Every row belongs to one group in each of 4 separate groupings. Each group adds its own fixed numbers to the row, and there is some noise. The rows also spread widely along 12 directions, which tell nothing about the answers.
In the rows, 128 means zero.
Some rows, each with its group in each grouping after it:
[ 95 125 176 162 178 139 136  60  66 124 129 180 169 138  90 105 100 147
 141 145 155 132 182 186 197 119] -> lodu j396 (3) (1)
[149 134 176  84  77  67 221 165  79 122 147 121  87 156 115 120 185  94
 119 152 109 103 152 126 115 119] -> pim j711 (0) (2)
[134 128 167 131 174 156 184  80  86 101 179 199 113 129 188 104 167 144
 132 145 147  99 153 111 132 113] -> lov j72 (1) (0)
[123 102 149 144 122 100 144 103  94 120 168 164  92 179 146 148 132  95
 134 105 134  65 156  82 100 153] -> lodu j542 (2) (0)
[128 124 118 137 149 129 118 110 115 125 139 114  92 143 146 124 164  83
 117 175  89 101 121 138  93  98] -> lov j711 (3) (1)
[ 91  95  92 163 149 121  91 124 132 123 151  99  96 128 180  19 155 170
  97 198 138 181 102 117  95 169] -> riso j383 (0) (2)
[171 144  83 156  75 140 103 122 134 134 128 114 141 174 108 163 110 108
 117 110  72 127 117 147 130 150] -> Vud j72 (1) (2)
[ 92 103 194 132 103  80 129 132 105 153 119 112  87  94 123 119 135 133
 165  91 142 108 184 155 132 116] -> riso j383 (2) (2)
[131 111 120  96  63 109  89 145 120 152 138 124 111 120 169 148 105 107
 152 109 100 124  98  81  80 135] -> pim j542 (2) (0)
[187 122  75 178 166 167 119 138 164  91 153 149 105 134 162 106 164 174
 145  90 102 162 104 117 134 131] -> Vud j396 (0) (0)
[130  86 103 116  99 167 120 122 149 140 141 123 145 173 132 157  90 149
 125 153 121 136 136  73 139 184] -> riso j396 (3) (0)
[158 121 160 110 157 104 172 136  86 115 137 130  70 130  97  75 211 108
 134 131 115  92 135 151  94  81] -> lodu j383 (1) (0)
[159 139 147 149 135 116 107 119  84 103 138 128 100 102 135 104 119  89
 123 122 116 107 141 151  94 113] -> riso j383 (3) (2)
[187  75 146 146 131 168 126 111 145 101 124 108  98 171  86 107 129 128
 140 115 146  97 156 149 130 164] -> lov j396 (1) (0)
[137 108 155  74 123 112 181 131 111 120 110 137 105 176  88 146 162 123
 129 149 123 100 130  81 111 124] -> pim j542 (2) (1)
[120 120 172 119  93  85 129  99  82 123 147 178 142 149 111 132  76 116
 140  75 162 109 168  77 106 159] -> lov j72 (0) (1)
[172 115 123 149 182 161 131 129 141 100 118 144  82 103 126  97 199 171
 159  91 121 139 107 140 135  89] -> Vud j542 (1) (0)
[ 73  95  92 134 141 154  52 103 145 161 124  93 122 101 169 109 102 151
 131 191 128 162 115 123 111 160] -> Vud j383 (3) (0)
[103 106 135 128 104  87 116 113  84 146 129 166 146 165  85 125 116 155
 140  84 128 146 113  86 141 138] -> pim j542 (2) (2)
[138 160 113 137 148 142 122 131 102  92 144 150 152 107 196  90  88 159
  97 173 126 182 126 105 105 161] -> riso j383 (2) (1)
[163 126 124 154 108 188 144 128 187 118 122  88  87 136 191 198 140 134
 140 150  90 104 157 155 154 144] -> pim j542 (1) (2)
[100 115 188  96 132  93 194 107  65 125 139 138 116 150 106  63 151 124
 119 200 151 118 168 149 131 126] -> pim j396 (3) (1)
[134 124 134 100 207 151 117  91 100  99  72 134 124 117  48 115 120 141
 124 171 173 122 126 102 118 118] -> pim j72 (3) (0)
[163 170  61 150 136 155  95 135 122 121 138 112 130 130 165 167 119  80
  97 174  62 137 110 151 115 128] -> riso j711 (0) (0)
[126 151  96 131 124 161 160 156 152 132 124 112 129 110 188 121 152 186
 118 180 105 193 130 137 165 142] -> riso j542 (3) (0)
[ 69 125 106 120 151 113 116 139 138 157 111  98 110  98 153 101 162 171
 116 194 115 180 126 124 125 118] -> riso j383 (0) (2)
[129  99 123 124 178 130  94 102 121 131 103 107  77 133  74 115 162  90
 130 154 134  77 129 128  88 109] -> riso j72 (0) (0)
[123 111 153 119 104 169 157  95 125 125 138 123 122 145 159 142 123 134
 123 191 133 102 159 131 140 157] -> Vud j72 (3) (2)
[151 119 121 132 115 123 165 144 132  99 139 112 116 167 128  90 117 148
 108 170 147 156 156 128 135 200] -> pim j396 (0) (0)
[135 123 123 132 139 161 134 112 114 120 161 126  95 119 218  91 165 114
 124 203 105 122 113 162 120 128] -> pim j542 (0) (0)
[107 100 168 119 138  70 153 113  77 112 134 147 115 152  81  55 128 163
 110 121 187 138 156  83 104 167] -> lov j383 (1) (2)
[115 128 135 149 118  33 108 114  53 131 138 163 128 162  68 104 103  99
 116  64 135 121 137  95  87 141] -> lov j383 (2) (2)
[133  84 132 117 144 185  79 101 141 126 113 113 128 121 127 114  99 157
 141 151 152 133 130 113 122 159] -> lodu j383 (1) (0)
[107 131 126 148 144 108 143 133 102 125 153 153 107 122 187  49 184 164
 123 148 109 167 107 134 123 110] -> riso j542 (2) (1)
[ 75 138 135 114  89 109 142 136 114 179 127 106 136 112 162 131 149 148
 131 183  91 164 148 166 155 117] -> lodu j383 (0) (2)

New rows, each followed by its group in each grouping:
[119  85 114  85 141 143 116 136 124 127 120 105 115 141 117  89 127 155
 107 197 146 145 107  67  84 169] -> riso j383 (2) (0)
[125  75 132 149 150 128 127 114 140 130 147 123  63 152 137 114 203 138
 148 121 101  95 115 108 101 110] -> Vud j383 (2) (2)
[105 113 139 150 134 140 119  92 114 156 142 130 124 138 141 152 131  99
 145 143 106 103 167 185 154 122] -> lov j396 (0) (0)
[120 110 126 155 138 142 100 100 116 134 151 135 103 112 159  53 162 148
 140 135 127 138 113 162 120 123] -> Vud j72 (1) (0)
[103 127 108 144 120 137 104 144 193 150  91  76 110 102 140 192 113 179
 149 132 115 166 166 130 153 156] -> Vud j383 (0) (2)
[168 106  94  76  34 147 132 184 169 154 118  74 103 142 143 149 160 123
 145 143  64 138  88 102 103 125] -> lodu j542 (3) (0)
[138  82  94 181 118 145 115 118 179 123 162 130  99 186 169 157 142 150
 137 101  97 116 132  83 122 161] -> lov j396 (2) (2)
[150 119 174 120 153 162 164 126 119 112 148 139  95  91 176 107 162 161
 145 136 135 121 162 140 138 117] -> riso j383 (1) (0)
[115 124 107 129 212 133  59  81  99 123  91 159 132 107  57 105 123 138
 137 117 153 128 106 106 104  91] -> lodu j72 (1) (0)
[174 158 148 112 102  74 171 137  77 117 122 139 100 154  63 125 170  77
 120 101  96  81 140 147  95  85] -> lodu j72 (1) (2)
[105 137 128 125 137 114 130 137 135 142 125 121 107 105 156 158 127 139
 140 133 123 137 164 115 122 131] -> lodu j383 (0) (0)
[164 145 149 191 171 131 108  87  55  92 148 175 119 120 142 102 133  91
 126 101 117  99 133 189 134  97] -> riso j542 (2) (2)
[126 125  81  98 109 126  53 110  71 133 124 159 176 132 114  99  65 117
 110 154 124 165  60  69  83 143] -> lodu j542 (3) (0)
[ 96 147 110 154 195 122 117  58  61 133 163 219 153 154 132 152 122 119
 122 123 118 115 130  95 143 111] -> pim j72 (0) (0)
[126  86 169 148 106 164 114  80 113 146 135 148 133 145 127 132 145 142
 171  93 116 100 140 160 167 113] -> lov j72 (2) (2)
[123 137 130 107 189 139 118 129 124 129 102 120 102  67 129 127 150 145
 135 152 129 135 142 131 110  92] -> riso j383 (1) (0)
[103 112 130 110  69  67 113 124  78 178 165 148 107 150 124  95 193  87
 149  99  68 104  89 122  89  66] -> lodu j72 (0) (2)
[ 96  85 112 157 141  85 101 120 150 144 119  91  81 164  87  48 165 145
 128 136 132 143 136 144  98 143] -> lov j396 (1) (1)
[ 98 118 125 104 110 122 131 142 146 158  96  72 121 136 103 158 104 143
 116 183 140 144 180 130 142 183] -> riso j383 (0) (0)
[177  73  94 145 108 153 119 141 181 113 160 111  63 178 172 129 178 125
 138 103  96 100  98  73  85 154] -> lov j542 (0) (0)
[ 94  43 172  99  71 132 114  90 101 175 144 119 133 176  88 110 111 113
 156 142 144  93 153 133 139 159] -> lov j396 (3) (0)
[ 94  86 136 102 117  73  78 119 105 162 105 102  99 135  51 116 119  99
 144 104 138 108 132  99  76 125] -> lov j383 (3) (0)
[179 105 147 107 111 175 106 127 117  93 110 110 138 114 119  87  98 156
 132 152 143 150 113 120 119 149] -> lodu j383 (3) (2)
[165  87 115 138 109 156  59 114 175 108 123  97  73 131 145 145  89  99
 145 104 140  76 135  81  60 168] -> lodu j72 (1) (0)
[138 104 106 127 137  86 140 127  80 144 139 149 133 209  21  99 166 125
 107 100 109 131 120 107 136 141] -> riso j383 (0) (0)
[165 148 124 131  80 155 119 112 104  97 157 165 151 120 192 148  66 128
 124 124 121 134 123  83 106 161] -> Vud j72 (3) (2)
[ 85 112  95 112  89  76  63 115  83 173 158 147 140 150 132 142 103  75
 122 120  98 126  99  78  78 132] -> lov j711 (0) (0)
[121 115 119 129 211 144  86  95 116 123  93 151 134 101  77 115 130 152
 146 125 150 138 130 128 126  95] -> lov j396 (1) (0)
[140 110 114 107 123 114 132 131 124 127 101 141 144 166  64 161 114 155
 132 115 118 145 121  77 133 138] -> pim j396 (2) (2)
[205 138  89 128  89 148 134 155 139  90 132 136 136 153 121 124 110 158
 127  83 105 165  99  77 120 163] -> pim j72 (3) (0)
[164 121 143 162 170 157 108  92  91 102 141 140 115 134 118 105 126 103
 131 134 132  98 150 175 132 132] -> lodu j383 (0) (0)
[137  81 171 118 126 139 133  92  97 135 146 182 145 165  77 189 107 146
 167  38 143  94 160  64 156 134] -> lov j383 (3) (0)
[176 123  95  70 129 174 159 148 133 103 137 154 146 150 159 159 134 165
 110 159 104 151  89  23  95 149] -> lov j383 (2) (0)
[102 111 136 118 114 115 140 137 125 139 140 145 134 125 150  72 145 196
 150 129 127 194 123 108 146 135] -> pim j396 (0) (1)
[ 79  64 161 142 111 109  99  99 115 175 156 154 124 146 120 118 131 166
 173  56 145 127 154 102 155 146] -> lov j383 (0) (0)
[117 110  98  88 109 117 140 158 136 150 144 110  99 139 143 123 166 140
 116 159  91 145 104  65  88 126] -> riso j383 (3) (0)
[180 105  96 115 128 100 107 136 136 102 129 110  60 160  92  86 170  88
 116 109 117  87  92  72  25 123] -> lov j72 (1) (0)
[157 100 124  63  50 148 160 162 144 122 142  97 101 148 158  91 150 144
 125 177 119 135 102  64  82 161] -> lodu j72 (3) (0)
[125 117 110 130 118 164 150 101 103 136 177 140 137 180 197 136 161 102
  94 224  80 115 112 128 131 135] -> lov j711 (0) (2)
[ 76 115 146 116 120 138 121  99 115 151 167 146  98 102 244 121 150 114
 144 184  97 115 117 110 102  98] -> pim j542 (3) (1)
[131 110 119  82 109 143  93  96  73 135 128 150 160 149 123 129  98  97
 113 188 117 124  81  93 105 131] -> pim j542 (0) (2)
[112  99 136 161 157 100 130 104 120 137 121 124 103 187  42 125 155 134
 134  94 123 104 161 129 145 130] -> lodu j383 (3) (1)
[124 140 133 137  69 115 166 163 140 148 136  89 121 112 179  82 157 182
 127 145 102 196 150 179 155 144] -> lov j383 (1) (2)
[120 156 123 102 110 102 124 102  51 133 117 158 171 160  84 151  80  81
  88 173 121 111 132 112 109 140] -> riso j72 (2) (2)
[105 188 103 145 111  72 137 144  78 136 132 146 149 119 147  80 129 137
 106 152 101 198 124 168 135 131] -> Vud j542 (0) (1)
[ 57 127 138 149 124  51 119 111  68 165 141 174 151 131 103  90 115 157
 143  81 144 171 158 133 151 129] -> lov j396 (2) (0)
[113 139  73 168 216 138  92 109 162 104 109 120  78 116 160 162 124 123
 112 172 143 121 139  96  90 152] -> Vud j542 (0) (0)
[118  81 164 129  65 135 131 105  88 157 155 164 176 167 102 108 104 163
 151  99 130 150 145 137 194 161] -> riso j396 (0) (2)
[165 120  83 204 154 176  30 101 129  95 132 133 124 101 168  91 101 131
 131 102 111 153  83 151 119 125] -> riso j542 (3) (2)
[156 120 128 153 131 181 176 135 195 112 139  90  71 136 195 147 187 154
 142 156 110 114 175 153 147 147] -> lov j72 (0) (0)
[104  65 139  84 143 136 104  78  63 143 168 181 144 171 108 111 108 123
 118 151 147 100 104  31  96 151] -> riso j383 (3) (0)
[130 136 127 107 191 163 156 111 125  93  97 134 122 119 125 121 126 173
 116 196 167 141 142  96 126 150] -> pim j72 (2) (0)
[177 123  57 149 104 177 111 108 119 122 184 140 140 206 167  98 138 103
  81 179  71 127  75 115 103 166] -> riso j72 (1) (0)
[157  80 149 126  95 161  49 123 173 111 105 109 110  84 146 140  56 147
 177  79 158 124 141  93  97 153] -> lodu j396 (1) (2)
[ 75  68 123 152 146 137  95  89 139 149 131 123  98 147 133  76 146 174
 143 151 158 133 134 112 128 166] -> Vud j72 (2) (0)
[100 108 142 184 118 128 115 104 115 103 155 119 120 146 186  77  87 152
 105 176 173 148 162 133 135 208] -> lodu j711 (2) (2)
[115 125  89 151 181 111 118 116 151 140 100 112 102 151  79 154 148 130
 126 129 116 127 152 133 123 123] -> lov j396 (1) (0)
[169 152 112 123 123 134 158 156 125 106 144 146 122 115 160 129 140 164
 132 106 101 170 118  95 127 125] -> pim j383 (3) (0)
[175 179  95 127 185 130 151 145 122  76 129 169 106  95 161 122 159 144
 123 123 117 145 114  83  92  95] -> lodu j72 (0) (0)
[140 120 162 149  67 112 106 103  76 126 151 173 153 140 128 115  82 136
 153  54 128 130 136 126 145 146] -> pim j72 (2) (2)
[109  91  83  94 138 106  84 131 116 131 127 116 116 162 109  97 107 131
  93 174 142 138  93  26  49 177] -> riso j383 (2) (0)
[118 131 114 157 162 133 138 112  99 134 154 147 119 133 162  84 195 155
 122 155  79 154  98 159 143  92] -> pim j383 (2) (2)
[132 153  82 155 181 182  82 106 150 116 124 141 125  87 195 142 120 151
 138 151 104 158 110 127 129 115] -> pim j72 (0) (0)
[123  91 141 115 124  76 129 132 105 112 134 111  94 173  86  63 120 123
  98 152 166 120 147  74  73 188] -> riso j383 (0) (1)
[164 100 123  99  97 181 132 108 115 127 132 150 164 183  83 149 112 145
 134 127 120 124 114  84 151 148] -> lodu j72 (3) (0)
[141 104 144 114  67 150 101 110 124 147 147 158 145 145 134 157 100 132
 159  77  98 114 120  81 127 121] -> riso j72 (3) (1)
[138 106 175  78 117 125 142  95  56 137 148 178 154 158  97 109 128 114
 133 125 120 107 124 101 111 110] -> lov j383 (1) (1)
[127 116 136 139 165 162  86 104 123 109 101  88 106 116 130 148  75  94
 111 201 160 101 168 153 113 171] -> riso j711 (2) (0)
[ 73 137 147 136 163  88 170 100  59 130 166 167 128 131 147  82 134 130
 106 181 153 138 171 132 137 136] -> riso j396 (3) (0)
[196 156 105 130 160 112 138 129 107  89 133 163  94 130 103 135 166  99
 128  71 102  97 110  92  71  82] -> lov j72 (1) (0)
[138  99  85 143 143 184  60 105 151 133 117  96 132 137 134 127 105 122
 132 180 108 138 110 154 130 152] -> pim j396 (0) (0)
[156  87 183 138 124 184 133 111 138  92 119 113 117 128 139 127 106 162
 148 146 171 123 171 141 168 171] -> lodu j711 (0) (2)
[130 148 108 134 142 189 118 107  99 129 150 166 182 115 186 124 113 168
 121 175 108 185 109 141 171 128] -> lodu j711 (1) (0)
[101 102 105  97 109 126  66 130 123 154 127 151 149 105 142 122  97 155
 156 122 119 166  91  70  96 122] -> lodu j396 (2) (0)
[100  96 125 152 167 122  62  80 127 135 110 118  89 128  92 147  96  96
 138 120 157  76 157 101  93 140] -> riso j72 (3) (0)
[136 136 134 128 147  87 109 136  75 127 120 160 111  94 100  68 167 135
 153  85 127 150 103 141 116  74] -> lodu j542 (0) (0)
[195 107 117 131 111 148  91 121 105 128 139 163 135 144  83 139 136 109
 171  44  79 121  90 129 135  93] -> pim j396 (0) (0)
[130  84 131 139 136 171  91 119 149 121 128 133 140 114 148  90 101 216
 152 102 168 186 130  95 151 180] -> lov j383 (0) (0)
[145 160 135 164 156 151 141  98  67  84 174 202 163 108 213  77 112 153
 114 162 127 161 127 143 139 126] -> lodu j396 (2) (2)
[ 96 111 139 127 164 111 130 102 116 150 104 136 113 139  60 132 148 151
 139 108 150 116 163 121 150 118] -> riso j72 (1) (0)
[143  79 160  85 100 126 190 144 139 146 165 123  63 170 142 156 197 121
 143 117 101  66 150  73  99 129] -> riso j383 (1) (0)
[118 112  94 111 168 141  80 100 111 105 138 148 131 124 161 103  82 126
 109 196 153 142 104  59  73 165] -> pim j396 (0) (0)
[219 177 123 124 116 127 139 166  99  75 131 138 116  99 138 129 117 102
 122 104 109 135 124 131  96 115] -> lodu j711 (1) (0)
[157  91 156 159 165 149 114 116 138  95 110 123  99 114  98  76 134 164
 162 103 169 129 161 163 148 142] -> lodu j396 (0) (0)
[133  97 137 175 166 180  64  73 115 135 121 138 132 117 104 121 121 119
 170 108 117 110 139 202 168  94] -> lodu j396 (3) (0)
[128 131 166 106 139 103 134 129  67 131 139 138 104  72 140  50 174 125
 151 132 123 142 123 165 103  73] -> lov j383 (3) (0)
[168 127  71 124 183 167 110 117 117 112 128 148 125 152 101 148 166 125
 120 142  77 134  63  85 115  89] -> pim j711 (3) (0)
[ 94 117 165 137 133  99 121 121 114 153 126 138 110 107 109 165 106 145
 161  68 143 121 191 115 151 130] -> riso j383 (3) (0)
[157 116 117  91 145 149 164 139 125  86 149 157 125 119 169  94 138 168
 120 164 147 157 107  44  89 137] -> lov j396 (3) (0)
[151  88 157  47  93 158 180 129  78 129 149 165 158 174 101 125 145 154
 133 159 127 136  97  58 145 134] -> pim j711 (3) (0)
[108  98  89 156 112 142  42  88 146 149 122 118 136 160 123 164  66 117
 136 105 125 117 127  95 107 175] -> lov j72 (2) (0)
[164 139  86 133 115 146  89 123 113 132 127 147 141 141 116 153 139 112
 129 103  65 127  79 113 109  90] -> riso j72 (2) (2)
[143 116 136 115 176 164 140  96 111 141 125 170 118 137  97 158 193 131
 163 107  92 101 115 133 157  61] -> pim j72 (0) (0)
[135 106 129 112  92 101 141 138 143 141  98  91  91 164  57 153 156 125
 142 107 109 108 134 103 117 122] -> pim j72 (3) (2)
[188 126 110 127 153 175 132 105 105  77 129 142 136 161 117  95 120 126
  98 173 140 123 112 111 101 162] -> lov j72 (2) (0)
[132 103 116 133 138 146  62  95 141 138 110  98 110 130 117 177  78  88
 133 130 129  91 158 119  95 159] -> lov j383 (1) (0)
[186 106 149  72  50 153 121 161 117 122 130 110 128 116 132 105 114 133
 146 129 123 149 103 115 106 149] -> Vud j711 (1) (0)
[112 150 114 171 186  87  75  90  88 123  92 159 134 137  59 140  98 115
 136  80 127 133 132 139 130 106] -> pim j542 (2) (1)
[ 90 127 134 169 166 136 103  63  62 132 143 158 152 151 123  82  98 121
 107 176 157 125 155 172 152 164] -> riso j72 (2) (0)
[ 78 104 146  90 194  97 113  95  63 135 127 164 114  98 105  60 154 138
 125 161 162 134 112  81  82  92] -> lov j383 (3) (0)
[ 81 170 113 168 212  86 124  98  94 139 119 161 101 104 101 152 152 113
 126 113 120 114 166 140 134  74] -> riso j72 (3) (0)
